There are 10 hidden switches. A switch that is on adds its own fixed numbers to the row, and there is some noise. The rows also spread widely along 12 directions, which tell nothing about the answers.
Known rows, each followed by its switches (1 for on, 0 for off):
16.9,-13.5,-23.0,4.3,18.8,23.1,-0.5,-3.1,-7.7,-0.5,-14.1,16.5,-16.6,1.2,29.3,-5.4,9.9,-10.3,-22.1,27.2,3.3,-43.9,-1.6,-3.7,1.2,-8.2,-21.8
1 1 1 0 0 1 0 1 0 1
9.3,1.1,-18.8,-9.1,7.8,12.9,-0.3,-7.2,13.0,17.5,19.2,-0.5,-27.5,17.1,3.5,-17.8,-19.5,16.0,12.1,-4.5,13.1,-14.6,26.4,-24.9,-2.2,-10.6,-29.3
0 0 1 0 1 1 1 1 1 0
7.4,7.8,-0.6,-9.4,11.9,35.0,14.8,-15.9,-13.3,16.2,-14.5,-18.6,-22.0,-2.6,-0.1,2.5,-32.6,-5.4,-3.9,39.0,-8.5,-26.6,-3.9,-41.5,3.3,-10.3,-9.6
0 1 0 1 0 0 1 0 1 1
-15.5,-24.1,-10.2,-31.5,0.9,21.1,1.7,1.8,-10.9,-1.2,-14.0,-28.4,13.2,-27.8,12.2,-11.5,-25.6,9.9,19.7,18.9,-5.5,-41.6,-5.2,-8.5,5.3,9.0,23.2
0 1 1 0 1 1 1 0 0 0
-15.6,1.3,-6.4,-20.8,25.2,-0.7,-7.3,15.1,15.5,-5.7,-4.2,-6.8,-18.9,-8.0,21.3,-5.7,-27.5,12.6,9.7,-4.4,-6.7,-34.4,4.9,-20.9,15.8,7.1,13.5
1 1 0 1 1 1 0 1 1 0
-6.5,-23.4,-8.4,12.4,16.8,9.7,0.7,-11.1,4.5,-19.4,-1.4,4.2,7.5,0.7,-7.6,-32.2,-11.9,3.0,8.2,4.8,-6.2,-27.6,3.1,1.1,6.4,13.6,-27.9
1 1 0 0 0 0 1 1 0 1
14.0,-22.8,-5.9,0.7,0.8,20.1,18.4,-5.6,-16.9,-13.7,-0.1,-5.7,2.9,11.9,-9.9,-1.1,-20.4,-12.3,-1.3,40.4,-18.7,-17.4,11.1,-3.2,-0.6,-2.5,-30.3
1 1 1 1 0 1 1 1 0 0
-2.1,0.5,5.2,20.1,21.6,-8.4,-0.2,1.2,19.4,-9.6,-1.1,17.8,-2.6,-0.4,0.1,-20.0,2.1,-3.0,-11.1,-3.0,5.8,-41.3,-4.9,4.3,13.7,13.7,-19.6
1 0 0 1 0 1 0 1 0 1
22.0,15.9,4.1,4.1,-11.4,55.9,0.9,-8.6,19.0,3.3,9.5,-8.5,-26.3,-4.0,-1.8,6.4,-38.0,5.1,0.8,7.1,-15.1,8.7,5.8,-39.1,-5.5,-13.8,-21.8
0 0 0 1 0 1 1 1 0 0
24.5,-8.1,-7.1,-15.0,6.0,28.0,4.0,-0.8,-22.8,12.2,-10.9,-11.3,-11.4,-12.0,23.8,31.6,5.4,-14.3,-23.7,38.9,-11.6,-25.4,-16.1,-9.6,3.6,-12.2,-0.3
1 0 0 1 0 1 0 0 1 1
12.5,-7.3,-10.8,-22.7,-0.4,24.7,10.2,3.8,-7.9,-6.3,8.8,-13.9,1.9,8.1,12.6,-10.3,-23.7,3.9,-1.7,26.0,-11.7,-18.1,13.7,-24.0,-10.0,-4.4,-9.5
1 0 1 0 0 1 1 0 1 1
11.6,-5.9,-4.2,9.1,-6.6,37.0,-10.0,-26.8,5.8,5.0,10.5,-2.2,-29.9,-5.7,-9.7,-8.0,-15.4,12.7,19.1,-4.7,1.3,-20.5,6.6,-13.6,-5.7,5.9,-31.0
0 1 1 1 0 1 1 1 1 0
-4.3,-14.4,-2.8,-21.1,7.5,31.4,7.0,1.7,-6.5,-4.5,-10.1,-24.7,13.2,-14.1,10.2,-5.8,-32.0,-1.0,4.3,24.7,-16.9,-24.1,-8.3,-25.6,6.3,-2.0,9.1
1 1 1 1 1 0 0 0 0 0
6.0,-6.8,-2.0,4.0,-5.3,40.6,4.4,-22.1,-15.6,-0.2,-5.4,-13.1,-17.3,-14.2,0.9,5.9,-14.1,-1.6,10.9,23.4,-7.4,-29.0,-6.9,-5.4,-6.9,0.9,-11.0
1 1 1 0 1 1 1 0 1 0
10.8,-31.1,-14.6,-32.2,3.6,14.9,0.2,11.2,-9.8,-10.4,11.8,-16.4,23.4,-4.1,18.2,-5.2,-2.5,6.2,-0.8,19.1,-20.2,-11.0,9.0,-9.2,-1.7,-4.1,-6.2
0 1 0 1 1 1 0 1 0 0
0.7,14.7,1.3,4.3,7.1,7.5,9.6,-1.5,7.2,-0.1,5.3,6.5,-22.1,10.6,7.0,-10.1,-6.9,5.4,0.4,11.7,5.5,-22.2,18.0,-14.6,-2.5,-5.5,-16.7
0 1 1 0 1 0 1 1 0 0
-7.0,7.4,10.1,-6.3,4.3,16.8,18.7,-12.7,10.9,20.5,-9.6,-11.9,5.4,-5.3,-4.8,-31.6,-32.4,-2.3,-5.1,22.4,16.9,-59.1,-3.6,-24.1,1.2,-2.7,-5.6
0 1 1 1 1 0 0 0 0 0
-2.8,8.0,11.5,18.1,1.2,20.6,6.5,8.6,1.9,-28.4,-21.4,0.6,-15.2,-20.9,3.8,14.1,-27.8,-10.6,-8.6,18.7,-24.0,-31.3,-15.2,-5.6,12.6,18.7,17.5
1 0 0 1 0 1 1 0 0 0
-7.9,11.8,0.8,7.8,1.1,28.3,16.6,5.7,12.8,-23.1,4.1,1.3,1.7,6.1,-2.4,-15.8,-27.9,0.8,16.1,16.7,-12.4,20.8,28.5,-14.6,-5.2,-14.1,-24.1
0 0 1 0 0 1 1 1 1 1
4.9,3.1,-7.2,-8.5,-11.5,6.5,-3.5,-6.5,-3.9,-1.1,9.6,5.1,-27.2,-7.5,13.6,4.9,8.9,11.0,-2.4,0.0,8.5,-34.7,4.2,6.6,-5.7,5.9,2.9
1 1 0 0 0 1 0 0 0 0
33.0,-6.7,9.7,9.5,-1.0,32.8,3.4,-10.0,-3.4,-16.1,27.0,2.3,17.9,10.3,4.1,-16.7,17.2,-1.5,-19.8,23.1,-18.5,-15.0,-0.4,-20.0,-23.4,3.4,-40.4
0 0 1 1 1 1 0 1 0 1
8.1,-37.1,-8.5,-5.8,21.1,3.5,5.3,22.9,14.8,-18.2,-12.6,-0.3,2.5,7.0,-1.2,-16.6,-49.2,-8.9,-3.9,26.2,-23.6,-55.4,3.7,-6.4,17.2,19.7,-12.4
0 1 1 1 1 1 1 1 1 1
9.4,2.4,4.9,-3.4,-11.0,8.1,14.8,5.4,-0.1,-15.2,10.6,-0.8,2.0,4.8,0.1,-5.3,-15.1,-2.2,-9.6,20.6,-10.3,-21.3,11.4,-4.3,-9.2,3.8,-4.5
0 0 0 1 1 1 0 0 1 0
3.1,1.4,3.0,-2.9,16.2,16.5,9.9,-1.1,-9.9,-7.2,8.4,-9.5,2.0,6.7,2.4,-10.3,-5.7,2.2,6.3,27.2,-16.6,-1.4,10.8,-27.6,-3.2,-5.3,-20.4
0 1 1 0 1 1 1 0 0 1
-11.1,2.6,1.8,-15.7,9.4,-1.1,4.4,-2.5,-1.7,-3.7,7.7,-6.0,3.9,-1.4,9.3,-21.7,-3.3,8.6,7.5,8.6,4.9,-36.6,7.2,-8.8,-4.7,7.0,-2.7
1 1 1 0 0 1 0 0 1 1
6.3,-11.6,5.8,9.8,11.9,8.2,-3.9,-7.9,10.7,-3.7,14.5,-5.9,-4.8,1.5,-22.3,-14.3,-24.7,5.5,10.6,-5.0,-15.8,-13.5,-2.1,-21.1,12.1,14.0,-22.3
0 1 0 1 1 1 0 0 0 0
5.6,-15.2,-4.0,-10.2,0.5,18.7,-3.8,8.7,12.8,1.2,7.1,-9.3,-1.5,-7.5,-4.6,5.0,-17.1,4.7,21.1,0.6,-8.7,8.9,11.1,-0.7,12.0,-9.2,-17.6
0 1 1 0 0 1 1 0 0 1
7.4,-10.6,4.2,-24.7,38.1,16.6,-1.2,3.2,6.0,22.0,-1.5,-27.5,22.3,-6.5,16.5,-14.2,-17.0,-1.5,-4.7,17.6,-10.1,-32.5,-13.4,-37.2,14.1,-9.7,-17.5
1 1 0 1 1 1 1 0 1 1
15.5,-16.2,-3.5,-23.7,-1.8,20.9,1.8,12.5,10.5,-11.2,12.2,-6.6,3.9,2.0,13.3,-7.9,-19.7,5.0,-6.6,18.9,-16.5,-29.6,10.8,-9.7,-7.8,0.0,-12.1
0 1 0 1 1 1 0 1 1 1

New rows. What belongs after each?
2.5,-6.2,-1.4,9.4,8.6,16.0,10.9,-20.0,-27.5,-17.2,7.1,-11.9,-10.2,5.7,-14.2,-4.3,-16.9,1.2,9.1,24.1,-22.5,-11.3,3.2,-23.1,-3.2,13.9,-16.1
1 0 0 1 1 1 1 0 1 0
0.6,-24.4,-19.4,-5.9,14.4,9.0,6.4,3.6,-0.7,1.8,-15.5,-4.4,-16.5,2.6,0.3,-5.1,-39.3,-4.3,4.6,19.6,-3.7,-39.8,2.1,-7.6,19.3,3.6,-3.8
1 1 1 0 1 0 1 0 0 0
1.1,13.3,9.0,-2.1,3.5,-14.3,22.0,0.0,-9.1,1.3,1.8,2.8,-4.4,12.3,-1.0,-10.4,0.9,-5.2,-14.0,28.1,7.4,-35.1,12.3,-5.3,0.7,-0.9,-9.1
0 1 0 1 0 0 1 0 0 0
20.8,-12.3,-13.9,12.5,15.1,19.6,9.4,-18.9,-16.0,18.1,-13.5,5.2,-32.9,8.3,-10.0,11.2,-14.1,-16.7,-10.3,34.0,-1.2,-17.6,-0.3,-11.7,15.4,-13.2,-32.3
0 1 0 1 0 0 0 0 1 1
18.6,-20.4,-11.8,3.8,1.3,35.5,-11.2,-5.8,27.5,8.8,3.3,-1.0,-27.4,-1.0,-7.9,-3.5,-38.4,7.3,12.4,-7.1,-4.8,-22.2,5.0,-14.6,12.0,-0.3,-29.8
0 1 1 1 1 0 1 1 0 0
1.5,22.1,1.2,-9.6,7.1,23.3,29.1,14.4,3.5,-22.8,3.8,-5.7,-11.7,24.7,10.7,-8.8,-45.3,-3.3,-8.7,42.6,-22.5,-4.6,28.5,-37.0,-12.2,-15.3,-13.0
1 0 0 0 1 1 1 1 1 1
-0.3,-29.5,-8.8,5.6,12.2,12.1,-1.7,4.3,1.8,-11.3,-11.5,3.4,4.5,-11.5,4.4,-12.6,-9.8,-6.9,8.4,16.0,-6.4,-38.9,1.4,14.5,10.9,9.7,-17.5
0 1 1 1 1 1 1 0 1 1
-13.9,11.9,10.7,-23.3,-7.8,18.1,6.4,1.7,23.8,-0.5,8.1,-19.6,-7.6,-7.9,-1.3,-19.1,-43.4,20.3,17.2,0.2,-0.1,-30.7,12.6,-24.6,-2.8,3.2,6.1
0 1 0 1 1 0 1 1 0 0
-6.2,21.1,4.0,27.4,11.4,1.0,1.1,-5.4,8.9,-17.8,-3.1,23.1,-39.3,1.4,-0.4,-18.5,-8.0,5.1,-2.3,2.6,2.9,-41.7,7.3,-10.6,2.2,19.7,-9.6
0 1 0 0 0 1 1 0 0 1
9.4,-8.7,-15.4,-10.5,1.2,29.1,11.4,-2.6,-20.7,-25.5,-0.6,-6.9,4.4,2.3,15.6,-20.3,-15.0,3.0,-13.2,35.4,-21.0,-26.7,9.4,-31.0,-15.6,7.9,-1.8
0 0 0 1 0 1 1 1 0 0
19.4,-21.6,-12.6,-1.2,23.2,22.9,-8.2,-11.5,-13.2,-10.3,12.3,-7.5,-4.3,6.6,9.8,-11.6,-1.6,6.3,-3.9,13.6,-23.5,-22.8,-2.4,-30.4,-1.3,9.6,-27.7
1 1 0 1 1 1 1 1 0 0
0.9,-15.1,-16.1,12.5,-0.6,19.6,-9.1,-6.2,12.3,-24.9,11.9,15.8,12.6,-8.3,8.9,-43.7,10.7,11.0,5.5,-12.0,5.7,-22.2,13.5,6.3,-9.8,13.0,-26.6
0 0 0 1 0 1 1 0 0 1
-7.4,7.4,-2.8,-9.8,36.2,-4.2,-4.6,3.3,18.4,6.7,25.0,-9.2,-18.4,19.7,-5.9,-22.2,-26.7,21.3,25.6,-16.2,-6.9,10.5,23.1,-45.1,14.4,-5.7,-29.8
1 1 0 0 1 1 1 0 0 1
0.1,-21.7,-2.9,-1.7,7.6,-12.0,3.6,4.1,-14.2,-19.9,5.5,-3.9,19.6,-3.7,-0.9,-7.2,8.2,-2.3,-1.4,10.8,-11.3,-25.0,-0.3,12.6,7.4,18.9,-4.8
1 0 0 1 0 1 1 0 0 0
-12.7,-4.5,3.9,19.1,2.7,23.1,-0.7,-20.4,5.7,-12.5,3.5,-2.0,-2.9,-12.4,-11.5,-19.5,-9.1,6.8,22.3,-5.0,-1.4,-13.2,3.2,0.9,2.7,8.3,-22.6
1 1 0 1 1 0 1 0 0 0
-3.2,-21.0,-15.8,-24.5,15.1,21.3,-7.1,-6.3,-19.9,-2.4,5.2,-15.0,13.1,-11.9,19.4,-17.9,11.9,12.8,11.0,12.0,-6.5,-15.7,2.1,-19.4,-1.6,0.0,-3.8
0 1 1 1 1 0 0 0 0 1
-12.3,1.6,15.0,11.7,-4.6,6.7,14.9,0.9,15.8,-17.7,0.1,-3.4,18.2,-10.6,-9.7,-19.4,-15.5,0.3,6.6,8.6,-3.2,-21.7,3.6,8.8,0.9,7.7,-7.1
0 0 0 0 1 1 1 1 0 0
4.7,-1.7,-3.0,-6.9,18.0,21.6,9.4,18.0,-4.3,-26.2,-12.5,-0.8,-2.3,0.1,26.9,1.3,-20.4,-10.2,-17.5,37.1,-25.9,-30.4,-0.6,-21.7,0.1,3.6,3.3
1 0 1 1 1 1 0 1 1 1
3.5,-19.9,-4.9,-31.6,25.8,9.1,-7.6,16.8,6.0,0.2,10.4,-20.9,30.9,-4.1,19.8,-18.9,-1.5,12.5,6.2,6.9,-14.9,-9.1,2.9,-26.8,8.1,-4.2,-11.0
0 1 1 0 0 1 1 1 0 1
5.4,6.2,1.2,21.1,22.4,6.4,13.9,3.5,-7.7,-21.6,-8.7,8.5,-25.7,14.2,-1.8,2.8,-22.8,-12.3,-12.1,31.0,-21.4,-21.3,4.6,-19.7,10.0,9.4,-14.4
1 0 0 1 1 0 1 0 1 1
17.0,-15.0,0.5,-10.3,3.5,11.4,9.2,22.7,3.5,-3.1,-4.3,-4.4,5.7,-2.2,8.9,12.5,-15.5,-12.3,-11.1,29.4,-15.8,-22.0,1.4,0.3,10.2,-3.1,-6.3
0 0 1 1 1 1 1 0 0 1
10.3,-18.7,-13.2,-15.5,0.9,51.1,-4.5,-25.5,-12.1,19.0,-5.4,-21.3,2.2,-21.2,14.3,-2.2,-2.2,3.3,9.9,17.8,3.2,-23.9,-9.1,-14.9,-3.6,-15.1,-22.8
1 1 1 1 0 1 1 1 0 0
-14.7,-17.1,2.5,-9.9,19.6,18.8,4.3,-9.1,-16.5,-15.5,-14.2,-21.4,11.4,-18.5,-0.1,-11.6,-18.3,2.3,13.5,24.5,-20.6,-32.0,-12.3,-15.2,9.1,16.7,1.0
1 1 0 1 0 1 1 1 0 1
-5.0,-7.9,-10.2,-9.5,36.9,20.6,4.0,4.1,-5.8,-8.5,-12.2,-10.5,12.4,-2.9,18.8,-24.9,-20.0,-4.8,-2.1,25.2,-15.8,-23.4,0.0,-34.7,9.1,-3.5,-14.9
1 1 0 1 0 1 1 0 1 1
-1.4,-12.0,-12.8,3.0,10.5,38.1,-3.9,-26.6,-17.0,-2.4,0.6,-14.5,-10.8,-9.8,-9.8,-20.4,-18.4,9.6,23.4,10.1,-7.6,-9.9,1.4,-31.4,-1.9,8.5,-19.7
0 0 1 1 0 1 1 0 1 1
5.3,-20.6,-17.8,-1.4,15.2,12.4,3.1,-11.6,-16.3,-5.1,2.3,-1.4,-3.3,3.2,7.8,-9.9,0.1,-0.9,0.1,16.6,-6.6,-19.5,5.4,-5.9,3.1,-1.5,-20.0
1 1 0 1 1 0 0 0 1 0
-9.4,15.7,14.6,28.7,14.2,17.9,3.0,2.6,30.8,-19.2,-1.9,15.0,-2.9,-1.8,-2.6,-26.2,-16.3,-3.5,5.1,-1.2,-1.4,-16.5,6.8,-8.8,7.5,3.2,-28.0
1 1 1 1 0 0 1 0 0 1
-9.4,18.5,3.4,-6.0,-4.9,10.8,12.0,5.7,3.7,-22.2,2.2,0.9,-10.6,-1.1,8.3,-22.3,-24.5,8.5,-1.2,15.3,-4.2,-36.9,11.5,-21.3,-11.6,14.9,14.7
0 0 1 0 0 1 0 0 1 1
2.1,7.1,14.0,9.3,37.8,25.3,-4.9,-8.0,-4.9,-10.9,2.1,-4.2,12.4,-8.3,24.7,-19.1,19.7,-0.6,-6.4,18.7,-15.8,-28.2,-10.9,-31.5,-5.2,4.5,-27.1
1 1 1 1 1 1 1 1 1 1
9.7,4.6,-1.5,-15.6,-14.2,27.6,-8.1,-0.7,10.3,-3.1,6.5,-4.0,-44.3,-10.9,6.9,24.0,-25.7,13.2,6.6,-1.3,-7.8,-24.0,2.5,-7.8,-0.8,6.6,7.1
1 0 0 1 0 1 0 1 1 1
12.5,2.0,6.9,14.6,27.7,21.8,-5.6,-4.7,7.3,3.0,2.1,-5.2,7.4,-7.4,5.1,-7.6,4.5,-1.9,-12.5,3.8,-14.9,-2.6,-19.0,-32.3,11.1,-1.3,-17.4
0 0 0 0 1 0 0 0 0 1
-15.3,18.8,0.6,-10.6,25.1,4.2,29.4,-0.5,-16.2,13.6,-21.5,-9.4,-2.4,0.8,20.0,-5.6,-12.3,-16.1,-8.4,47.9,10.1,-35.1,8.5,-16.4,6.2,-24.4,-5.5
1 1 0 1 1 1 1 0 1 0
-10.2,3.7,-7.7,5.0,11.0,12.1,10.5,-7.3,-6.2,-10.7,-1.0,2.6,-15.7,4.1,-1.7,-25.5,-17.3,5.0,11.6,17.3,2.4,-26.4,16.2,-20.7,-1.5,7.7,-12.4
0 0 1 1 1 1 1 0 0 1
33.8,-33.2,-15.9,-13.9,13.1,13.1,-3.1,2.2,-7.0,5.3,12.5,-7.8,-19.1,19.4,-2.2,14.9,-21.7,-1.6,-7.5,18.6,-22.1,-16.5,3.1,-20.7,11.7,-0.3,-25.6
1 1 1 1 1 0 0 1 0 0
16.2,-13.0,-1.0,-15.5,20.4,-5.7,-3.0,19.5,5.4,-6.9,14.5,2.5,4.5,9.0,23.9,1.7,12.9,1.7,-12.1,13.6,-12.8,-25.9,8.7,-1.3,4.5,-0.2,-22.3
1 1 0 1 1 1 1 1 0 1
-7.9,-6.8,-0.8,1.4,-2.9,-2.5,8.9,0.4,-6.8,-19.5,0.5,4.3,-6.8,-2.2,-6.3,-6.0,-4.8,4.1,6.2,15.0,-3.8,-25.3,6.9,9.4,1.9,15.9,2.3
0 0 1 0 0 1 0 1 0 1
7.9,-6.8,-13.5,-15.1,24.5,6.6,-5.0,0.3,-0.3,14.7,7.7,-6.5,-33.1,12.4,-0.2,-1.9,-23.4,10.0,8.5,6.1,-6.0,-14.4,9.2,-38.8,15.8,-1.6,-13.1
0 1 1 1 1 0 0 0 0 1
-6.6,12.6,12.4,11.0,12.7,11.0,-0.7,-12.2,1.8,-7.3,20.8,-4.7,-10.5,2.6,-8.0,-8.5,-2.9,11.3,19.8,-5.3,-8.5,4.6,7.4,-19.9,-1.6,3.5,-20.2
1 1 1 0 1 1 0 0 1 0
-26.2,-0.3,-18.4,-17.1,15.1,-6.2,9.0,17.9,7.9,-12.3,-3.3,1.2,-21.8,7.3,6.9,-14.5,-33.5,10.6,28.9,7.4,3.4,-9.5,38.0,-9.3,13.6,-6.1,-1.4
0 1 1 1 1 1 1 1 0 0
-6.4,-16.0,-24.8,-13.8,19.4,20.7,-9.4,-2.8,24.5,15.6,-10.2,-2.9,-10.7,-12.4,14.6,-21.1,-26.5,8.1,14.1,-10.0,18.3,-36.1,7.2,-5.2,16.8,-7.8,-17.3
1 0 0 1 0 1 1 1 1 1
1.1,-10.4,-9.9,-24.0,7.6,14.9,1.5,19.3,-0.2,-6.9,-0.6,-12.7,-1.3,-7.5,15.4,10.5,-21.2,1.5,5.4,14.9,-20.2,2.6,9.4,-15.7,12.0,-10.0,6.9
0 1 0 1 1 1 0 0 0 0
3.9,-0.2,-9.4,-1.8,12.6,38.2,-9.9,-2.2,12.5,-7.9,7.6,-2.4,-0.5,-8.4,18.3,-28.8,-9.5,11.4,8.7,-1.5,-6.3,-12.1,7.1,-30.3,-6.8,-1.7,-20.2
0 1 1 0 0 1 1 0 1 1
4.5,6.2,2.1,-4.6,-14.7,23.4,17.1,-2.8,-2.5,-3.5,8.9,-3.9,2.0,0.6,0.4,-3.9,-5.4,-2.6,8.1,22.9,0.7,2.7,23.2,-1.4,-10.5,-19.9,-23.2
0 1 1 1 0 1 1 0 0 0
18.9,-2.4,8.9,7.4,18.1,12.0,-8.5,-14.2,-6.2,8.3,4.1,-6.9,-21.3,-2.8,-3.0,1.0,-6.1,2.2,-8.7,7.9,-12.0,-46.7,-19.4,-31.2,8.3,19.9,-12.9
1 1 1 1 0 1 1 0 0 0
19.3,23.5,25.1,25.8,16.2,26.1,18.9,0.4,13.8,-2.2,-2.8,0.8,-9.4,13.8,-1.9,-0.9,-25.8,-18.9,-24.1,32.8,-17.4,-23.0,-4.6,-37.3,3.6,-9.1,-29.8
1 1 1 1 1 0 1 0 0 0
-2.2,-5.1,-14.1,-18.4,11.5,23.4,11.8,0.0,-6.2,0.1,-6.6,-4.4,-5.2,2.9,22.7,-11.1,-9.4,0.4,-3.4,30.8,2.6,-28.4,10.9,-13.7,-4.0,-15.1,-8.9
1 1 1 0 1 0 0 1 0 1
4.4,-27.4,-23.5,-9.4,9.8,15.0,-8.2,3.4,4.9,-16.9,11.5,0.8,-0.8,3.9,9.1,-27.4,-15.8,11.4,11.7,-2.2,-6.2,-27.9,16.1,-10.3,-0.5,12.5,-18.4
1 0 1 1 1 1 1 0 0 1
13.1,-17.8,-13.5,-5.5,25.4,1.1,-8.3,0.4,-19.7,-10.1,8.3,-1.2,6.1,3.5,16.6,-14.1,16.2,4.3,-10.3,11.9,-16.8,-21.1,-1.5,-24.7,3.0,13.3,-8.6
0 1 1 1 0 0 0 0 1 0
